The rows come from 5 hidden closed curves, with some noise, and rows from the same curve form a group. Each curve winds through 4 dimensions. The rows are also pushed far along 2 directions, which tell nothing about the answers.
(in the rows, 128 means zero)
Some rows, each with its group after it:
[107 145 135 151 109 163 103 154 133 141 143 155 107 157 150] -> G
[107 127 176 106 146  98 142  59 159  88  78 117 150  63  78] -> C
[124 142 144 127  75 118 131 123 150 137 142 142  95 102  50] -> C
[116 159 162 175 182  92 130  82 117  56  93 161 132 112 113] -> N
[125  98 123 103  99 124 128  88 154 129 125 110 119 103 113] -> G
[123 126 147 144 185  73 126  91 123  77 110 137 146 124 136] -> N
[141 151 105 143 201 123 130 187  99 117 122 136 188 160 189] -> C
[121 153 143 129  91 154  97 207 144 172 178 162 124 155 128] -> C
[139 143 139 146 150 167 125 180 107 132 158 138 131 135 170] -> G
[155 132 176 124 190 106 166  95 100  73 118 107 137  65 105] -> G
[123 113 154 114 114 126 144  60 155  98 106 117 114  69  92] -> C
[124 152 148 139 110 144 126 160 121 147 149 142 109 132 106] -> A
[126 156 102 121  80 165 107 232 130 211 164 140 137 187 126] -> A
[135  76 130  81  58  92 122  99 160 155 166 108  88 113  72] -> N
[131 138 138 165 187 113 113 145 104  94 144 153 130 160 182] -> G
[138 130  86 111  96 179 129 202 107 201 154 109 130 171 158] -> N
[158 104 113 112 167  98 147 116 117  99 127 111 151 105 142] -> A
[108 149 158 145 109 128 137  84 143  98  97 142 110  86  68] -> C
[118 142 131 124  60 162 114 186 136 195 171 139  91 155 102] -> A
[112 131 162 116  81 133 145  87 148 143 113 114  98  85  51] -> G
[144 123 106 125 151 143 116 185 111 150 163 127 147 166 189] -> E
[150 142  99 149 214 132 143 156  77 105 109 121 175 150 202] -> E
[144 109 136 112 156  86 164  67 119  93  96  96 135  74  89] -> N
[121 171 105 168 218 139 132 153  94  99  68 141 197 155 193] -> E
[145 126 104 150 173 143 131 129 113  89 110 131 152 125 182] -> A
[113 168 147 168 170 161 119 153  96 122 120 149 129 155 166] -> E
[119 141 150 150 126 140 119 114 135 107 132 152 108 127 131] -> G
[137 113 166 126 133 112 162  60 111 100 123  99  86  73  80] -> E
[100 160 113 150 132 159 109 180 104 183 121 129 135 201 169] -> E
[121 111 170 136 111 106 129  50 155  75 126 138  89  78  89] -> G
[123 119 100 125  65 176 114 151 134 178 149 128  93 158 142] -> A
[106 175 125 166 155 173 116 175  89 155 111 142 134 186 180] -> E
[160 122 129 115 150 107 139 159 124 114 157 130 147 113 127] -> A
[117 161 132 173 162 116 112 130 109 102 115 159 128 159 146] -> N
[131 126 191 108  76 104 130 107 170 116 161 143  96  68  42] -> C
[153 115 134 131 110 105 161  88 115 105 129 117  90  84  65] -> N
[134 147 184 147 158 103 152  94 118  72 116 137 121  70  84] -> A
[129 110 155  92 125 115 125 115 161 123 134 117 143  96 119] -> C
[119 178 133 178 201 148 132 132 104  70  68 158 174 116 164] -> E
[141 131 100 117 123 164 138 179 106 172 142 109 139 147 152] -> N

New rows. What belongs after each?
[103 133 149 135  60 127 113  98 156 142 135 146  82 126  61] -> N
[127 177 137 161 178 147 125 193  92 129 126 153 155 155 155] -> A
[149 127 111 124 171 126 153 137  97 122 118 106 153 119 142] -> N
[112 140 150 114  75 144 140 119 142 170 126 114 101 111  64] -> G
[107 141 143 106  60 160 129 138 137 198 135 110  97 132  67] -> G
[119 123 187 108 122 119 126  95 161  95 135 133 126  69 100] -> C
[136 145 125 169 207 146 136 117  96  70  97 137 149 121 193] -> A
[143 130 139 146 144 120 147  94 121  75 114 136 114  82 104] -> C
[138 108 179 124 128  88 140  80 129  90 155 128  83  81  77] -> G
[158 128 136 119 153  90 147 143 129  94 133 134 164  86  94] -> A
[112 153 149 142 165 119 116 129 142 101 102 155 162 132 141] -> E
[103 142 124 142 118 139 115 116 136 131 101 140 125 144 135] -> G
[138  94 125 104  90 124 140  99 129 149 152 102  88 118 108] -> A
[136  81 101  93  58 135 108 146 154 181 190 120  91 159 131] -> G
[138 156 164 161 156 104 149  96 119  56 111 153 120  69  79] -> C
[128 123 139 124  86 138 105 164 126 175 190 136  86 165 125] -> G
[115 178 143 171 197 136 128 129 122  69  80 162 172 117 155] -> E
[140  77 129  83  60 110 120 116 157 167 185 111  76 126  89] -> G
[104 137 157 140  80 114 117  93 155 130 127 146  83 120  67] -> N
[141 116 161 100 109 135 153  97 138 125 136  98 110  64  71] -> G
[137 129 145 140 109 123 142  93 129  96 128 138  97  82  83] -> C
[119 147 184 137 169 132 122 119 142  84 120 149 153  93 132] -> C
[138 102  89 108 119 122 135 108 138 119 108 118 147 109 130] -> A
[116 136 129 104 145 131 111 185 142 164 134 126 177 160 164] -> C
[143 116 117 135 103 122 115 154 125 143 183 143  93 153 131] -> N
[121  84 116  89  57 116 121  87 164 161 138 107  99 125  88] -> G
[104 155 192 132 175 105 134  84 148  74  86 139 160  74 101] -> C
[121 103 143 104 102 108 119 122 133 168 163 104  98 148 114] -> E
[100 110 138 120  78 104 118  60 164 125 117 131  89 119  75] -> G
[111 129 167 115  94 104 125  73 170 102 113 139 120  83  65] -> E
[112 110 140 107  65 136 102 160 149 198 184 121  90 172 126] -> E
[137 114 131 106  73 136 137 100 159 121 133 130 105  72  72] -> E
[148  96 138 106 136  84 140  96 135 101 144 112 120  97 106] -> N
[110 143 135 141 126 137 124  98 137 119  93 134 126 123 119] -> G
[133 137  99 148 193 137 123 150 109 107 102 135 176 161 208] -> G
[120 127 138 126 131 127 105 169 125 161 166 131 121 178 160] -> E
[103 155 126 141 118 157 118 151 110 169 121 128 113 176 138] -> E
[137  96 111 118  93 142 107 148 142 156 175 132 109 157 164] -> G
[123 140 151 127  85 138 127 146 134 153 152 136  95 122  83] -> A
[117 175 146 146 164 141 104 214 124 141 143 165 176 166 162] -> C
[137 167 109 175 160 162 122 180  96 117 131 157 135 154 172] -> C
[ 95 151 114 121 116 169  99 183 135 195 121 129 156 192 173] -> N
[124 173 159 158 207 136 151 128  90  92  83 128 156 112 133] -> G
[128 141 152 132 199 130 122 147 125  94 121 138 181 124 186] -> C
[141 108  69 119 112 157 120 161 135 144 132 129 148 148 173] -> A
[142 137 110 134  99 166 135 140 133 131 127 135 121 109 120] -> E
[143 157 148 135 179  97 144 140 117  85 109 142 165  98 111] -> A
[151  98 147 134 166 100 133  84 131  60 132 132 129  87 152] -> G
[148 132 160 124 170 128 159 110 111  92 116 111 141  76 115] -> G
[142 122 182 145 173  80 139  86 117  64 144 135 106  85 102] -> G
[112 100 148 106  78  82 118  77 165 133 140 126  98 123  76] -> N
[144 111  79 126 138 148 126 147 125 123 124 133 153 140 177] -> A
[119 138 128 153 195 100 109 138 113 101 116 147 163 168 175] -> N
[119 154 164 132 138 127 151  99 115 119  97 115 123  90  79] -> G
[129 112 179 130 179  81 131  84 123  77 127 126 128 101 122] -> E
[131 118 119 107  93 159 128 140 137 158 139 112 123 121 125] -> G
[146 132 131 125 185  87 153 122 105  98 106 113 161 108 119] -> A
[122 104 130 119  50 126 100 143 146 177 191 138  68 163 108] -> G
[113 119 177 118  78 122 125  90 153 131 151 122  76  96  73] -> E
[140 100 120 101  89 124 121 154 131 175 184 111  98 152 122] -> G
